The rows of a group lie close to one hidden flat surface of 9 dimensions, which passes through zero. Surfaces can cross.
Known rows, each followed by its group:
[  8   5   8 -11   5 -10 -21   0 -11 -21  -6   4   4  -8  -5]	T
[-18   1  -2  17  10   4  16   8  24   7  -3   7   6   6  13]	W
[-25   2  -4  -3   0   6   5   3  24  10  -7   2   7  18   4]	E
[ -9   2   6   7   0   6  25 -26  13  -9  -1  -6  11   0  -1]	X
[ 11  -4 -14 -16  -6   6  15  -9 -18   3  -2 -11 -10 -15   4]	T
[ -2  -8 -13   1 -10 -13   3 -26   0  -9  10 -13   3   6   9]	W
[  5   7  -1 -11   4  16   3  15   6  15  -3  -4  -9   2  10]	X
[  3   8   7   3 -14   2  -7 -11  28 -13 -11  17 -20   5   5]	E
[ -1  -9 -12   6  -8 -20   3  22  23   8  11 -11 -17  -6  14]	X
[-3 -9 21 -9 -2 -1  0  8 14 -7  2 -4 -1  0 -4]	E
[-19   1 -10  -6  26  15  10 -13   3  -4 -11   4  -3  21  -3]	T
[ -5  -6   9 -13 -20  10  -2  23   5  13  -2  -9  -2 -13  -5]	F
[ -1  -3   3   2  -4  -7   3   9   0  -4   3   9  34 -15 -14]	T
[ -7 -13   4 -15 -10 -20   5  -5   7 -16  -9  22   9 -11  -7]	W
[ 14  -7   7   4   9   0  -2  -5  -7  -7   7   0 -11   2  -7]	E
[ 20 -10  -3  -5 -12   4  -1   0   0   7  15  -5 -14  -3 -13]	T
[-22  -6  16  -8 -19   7  -9   5   6   5 -14  19  18   8   2]	W
[  4  -5 -20  10   6 -12   7  -5 -29  -3  11  -8  10 -15  -7]	E
[  9  -3 -17 -16  15  24  -3   7   9   2   3 -11   0   4  12]	X
[  9   7  25 -12  -1 -18 -14   6  -9 -10 -10   5 -22  -5   3]	X
[-19  -9  -5   2  -3  -2   0   8  21   4  -4  15  17  11  20]	W
[  4  -9  -4   1   7  -9   6  -1   7   6   9  -6 -27  10  11]	F
[ 11  -1   3  -3   2 -13  -7  -6  -8  -1   6  -3  -8   7   6]	T
[ 17   0  13  -9  -4  -5   8  22   2  15   1  18   0 -13 -12]	W
[-12 -11 -12  26  -1  -9  -4 -19   2 -15   8  -6  -2   6   5]	W
[  1  -2  -5  -1  -2  -7  19   6  19  16   5  -7 -23   3  10]	X
[  5   1  11  -1  -6   2 -22  19 -21   5  -2   4 -11  -7 -19]	W
[-18   2 -17   8  16  21   0  -1  -2   3  -9   6   0  10 -11]	X
[-25  -6   2  29  -7   3   6  -9   3   3  -1   9   3   8  -4]	E
[  7 -14  12 -17  -4  12 -10  -2  10   2  11  -6  13  19  10]	X
[ -6  -2   4  -2 -15  22  16  14  15  29   1   3   9   5  -4]	F
[-10   6   8  14 -11  -1   6  14  -2  13  -5   0  13  -9  17]	T
[ 13  -9   4  10  -3 -18   3   7  -5  -6   9  12  -7 -17 -15]	W
[ 15  -7 -12 -15   8   1 -21 -18 -12 -11   7   4 -10  15 -12]	F
[  9   6   4  28   3 -15   6   7   6  -3   5   2 -12 -14  -3]	E
[ 16   6 -11   3 -24 -12  -4   8  12   3   6 -10 -13 -19   5]	T
[ -9  -2  -2  15 -10  -7   5 -29   5   0   4   4   0  18   1]	F
[ -3   4  21   6  -1 -22   7   6   0  -6   2 -24 -12 -12   9]	F
[  2   0   2   9 -10  -1 -20   6 -19  -9  -1  -3  -3 -12  -7]	W
[  8   4  12  -9  10 -13  23  -4   4 -11  -1 -15 -11 -17  -2]	F
[-6 -9  4  8  3 -9  5  1  1 11 14  9 22 14 -7]	T
[  1   1 -24  10  10   1 -16  19   1   6  16  -8  20   3  -7]	F
[ 18   5   8   2  -9 -13  -7   7  -1  15  20 -22  -1   2   3]	F
[-10  -6 -10   7  -5   1  -4  -1   3  -6   4  -3  18  -4  -1]	X
[ 14  10  20  -1  14  12  -2   9  -5   8  -3  -2 -21   6  -2]	E
[ -2  16  14   7 -22  -3  -6  -7  -7   1  -1  -4  29  -6  -8]	F
[ -8  15   3   8  -8 -26  -5 -13  11 -23 -13  -7 -13  -9  15]	T
[-14   3  11  -3 -12  15  -1  -1  -8  -6 -27  24   3 -10   4]	F
[ 27   8 -15 -15   9   2   2   3  -9 -16   0 -14   2 -28   4]	X
[-26  -1   4   1  -6  -5  10  -4   8  -7  -8  -5  10  -6  -7]	E
[-12  -3 -12   8 -32  -2  11   0  17   4   0  -1   7 -15  -6]	T
[ 18  11  11   4  -2  19   9  -1 -11  22   7 -10  -5   8  -9]	W
[-22   2  17  15 -16  11  15  -8  23  10  -9   5  -6  11   6]	E
[  8  -2   2  -2 -14  -5 -11   6 -10  12   7   5   9  -1  -2]	X
[ 24  15 -26 -19   2   6 -13  -6  -6   2  -4   4  -3   2  11]	E

New rows. What belongs after each?
[  4 -10 -13  15  23   2  -4  -1  10  -5  20  -5  11  19   5]	X
[ 18  15  -2   5  22  11  -6   7 -20  13   0  11   0   9  -3]	X
[-16  -3   4 -24   2  -5  -6  -2   2  -7 -12   5  -5   9 -10]	W
[-10   0   1 -32 -15 -14   2  -6   0   2  -8  -9  -4  -1  -8]	W
[ 26   6 -19   6   5  -9   8   2 -14  12  15   1   5  -8  -1]	X
[-19   7   3   9  12  11  -5  -1  -5 -10 -13 -10 -12   0 -11]	W
[  8  -3 -10   0  -7   5  10 -14   7  10   8   6   2  11  -2]	F
[ 19   9 -12  10   5 -28  16   9   5   8  11  -5 -19 -12   8]	X
[ -3  -9 -10 -22  -7   2 -17  -2 -13   7  -3  11 -14   9 -19]	X
[ 16  -8  11  -7   8 -12   0  -4 -22  -8   8   1  21  -5  -7]	T
[ 7  6 -8  7  8 -4 19 -7 -1 15  7  4 -8  7 -4]	X
[ -6   5  -1  12   2 -14  10 -16  -1 -19  -6   0   8 -11   2]	F
[  5  -2  -3 -10   1   5  -8   2   1 -10  -1   3   2  -7 -17]	T
[ -6   0   6 -23   1  -5   7  23  16  16  -8  15   3   4   3]	W
[  3  14  10  12 -19 -11   9 -11   3   4  13 -19  32  -9 -12]	F
[ -6 -10   2   0 -14 -15 -12  24  15   7   5  -5 -13  -2  13]	X
[-6  1 -1  6 -5  5 -5  1 -9 19  2 13  7 14 -9]	X
[ -2   3 -11  -5  -4   9 -19 -20 -13 -12 -12  14  -7   7  -4]	E
[ 16 -13   7  -7  11  -2 -18  -4   5  -8  17  -5  11  20   7]	X
[ -4 -11   3   5  -7  -7   4   1   5  11   6  11  -1   9  -7]	W
[ -8  -5 -18   1  10   1   6 -17  -2 -11   0   1  -4   4 -16]	X
[ -4   1  13   8  12   2 -23   2 -16   0  -3  16   2  18  -9]	X
[ -4 -14   9 -17  12   8 -10  -5  15 -11   1  -6 -10  21   4]	X
[-10  -3   2  25   9  18 -12 -11  -4 -12  -1   6   4  13   4]	W
[10  7 -7 23 13 14 -7 13 -4  2  8 -2 30 -3 12]	X
[  4   6  12 -12  10  19  -8 -20 -19 -16 -11   6  14   5 -11]	X
[ 10  -9 -15 -10   7  -4 -12  -2  -3 -15   8  -6   2  -1  -3]	X
[-10  -2   8  12 -14   4  15   9   2   9  -1  -3  12 -12   4]	T
[ -2   3  12  16  -5 -13  16   7   8  11  -3  -1 -18  -5  29]	F
[-12 -12 -11  -4 -22  -5  -7   8  -4   0   2   0  28 -11   6]	E
[ 24   5   0   6   6   3   1   3  -6 -11  -1   4   9 -19   7]	W
[ 17  -6  -8 -19  16   8  -1  -2 -10 -12   5   5  10  -6 -21]	T
[ 9  2  5 23 -8 -1 21 -9  4  4  9  1  7 -9  1]	W
[ -4  -7   8   4 -10  -4  16   9   4   8   7 -10  10  -8   5]	E
[ 14   3  24   8  19  -7  -6   1  -8  -6   3  -5 -13   7   9]	T
[  7   6   5   5  -9   8  27 -19   2   7   5  -6  25  -2   3]	X
[ -5   2  -4  15   2  -7  -6   0 -24 -11  -3   3   2 -16 -11]	E
[ -5   2   0   5  11  19  25   4   1   0  -7  -5   6 -15   0]	T
[ 11  -1  -1 -19  15  -9   4  -9   1 -28 -11  13   4 -14   0]	W
[ -9  -4 -12  -4 -12 -19 -18  24  -2   0  -2  -7  -3 -14   8]	W
[  6  -4  -9  -3 -13  -5   7   1   2  -2   5   1  15 -18 -12]	T
[ 14   1  -2 -11 -10   9  11  -2   3  13   7  -1   6  -2  -6]	F
[ 22   2   4   9  -9   4  -5  16  10  15  13  -7 -23  -2   7]	T
[  0  -1  12  -8 -10  -8  -8  21  -5  -4 -11  16   0 -20 -12]	W
[  8  -9  -3   9 -11   3  -7  -9  -5   8  14   3   8  13   5]	W
[  2  -2  -6  -4  -1  13  10  10  16  10   4 -12   1  -1  15]	X
[-18 -14  19   7 -19   8 -16   4  -5  21   4   9  -1  26  -5]	T
[ 34   9   0 -13  14   4   1   9  -7 -11  -3   8   6 -21   5]	W
[ 22  10 -19   1   7  -9  10  13  -1  -2  10 -10  17 -26   0]	F
[ -2  -6  14  -4  -4 -16   2 -13  -1   5   4   9 -12  19  -9]	X
[ 28  -2  -1 -24 -19   2  -7   2 -13   5   3   1  -7 -15   0]	F
[ 14   8  10  -5  -4  12  11 -17 -11   3   0   0  19  -1  -2]	X
[-12  13   2  13  20  10  11   9   7   6 -15   5 -21   5   3]	X
[ -8 -14  -5  -8   4  15  -5 -11   2   2   3   9  -2  23 -25]	T
[ -2   1 -12 -10 -11 -17 -17   1 -13   7   0   8  16   5   7]	T
[  8  11  -6   8  13   0 -16  13 -14 -15  -8   1   5 -19   3]	X
[-26  -4  -3   0  10  18   7  -7  10  -5 -10   9   7  13 -13]	T
[ 12   1  21   2  18  -3  12 -12  18 -12   7 -11   1  10  17]	X
[ -9 -11  -7 -14 -13 -22  -6   4   0   3  -3   5 -33  -1 -12]	X
[ -3  -9  10  26   1  -9  14  -5   4 -10   3  16  -5 -10 -19]	W
[ 20   3   2  19 -19   2   8 -20 -12  -5  11  -9  13 -16   4]	W
[ 23  -2  10   1  11  13   1  21  -3   3   8  -2   8 -14  -9]	T
[ 11   8  23  -4 -17   4 -12  11 -12  11  -4   5  17  -6   7]	X
[ 19   9 -12   6   3  -6  15  10   8  18  13  -9   0  -6  13]	E
[-17  -9   7  34   4  14 -16   2  -3   2   1  11  -4  16  -5]	W
[ -9 -12   6  -4 -34   3  -9   2   3  12   3  -6 -11   2  -2]	F
[  4  19  11  11   6   9   6   4 -11   5  -9   6   9  -7   4]	X
[ -8   4   8 -14 -13   6   4  -8  43   1  -9   9  -6  16  11]	E
[ 19   2 -10  12  10 -13   8 -15  -9   6  20   1  11   7  -5]	X
[15 16 24 -4 12 19 14 -4  4  0 -7 -5  6 -1 17]	X
[ -3   5  -9  -9  10 -19  -4  -3 -15   0  -1   6  23   6  14]	T
[-15  13 -16  18  -3  -3  15   1 -13  13 -12  12  -9 -11 -17]	X
[-16  -2 -19  -4 -16   1  -2  -6 -18   1 -11   9   0 -10 -24]	X
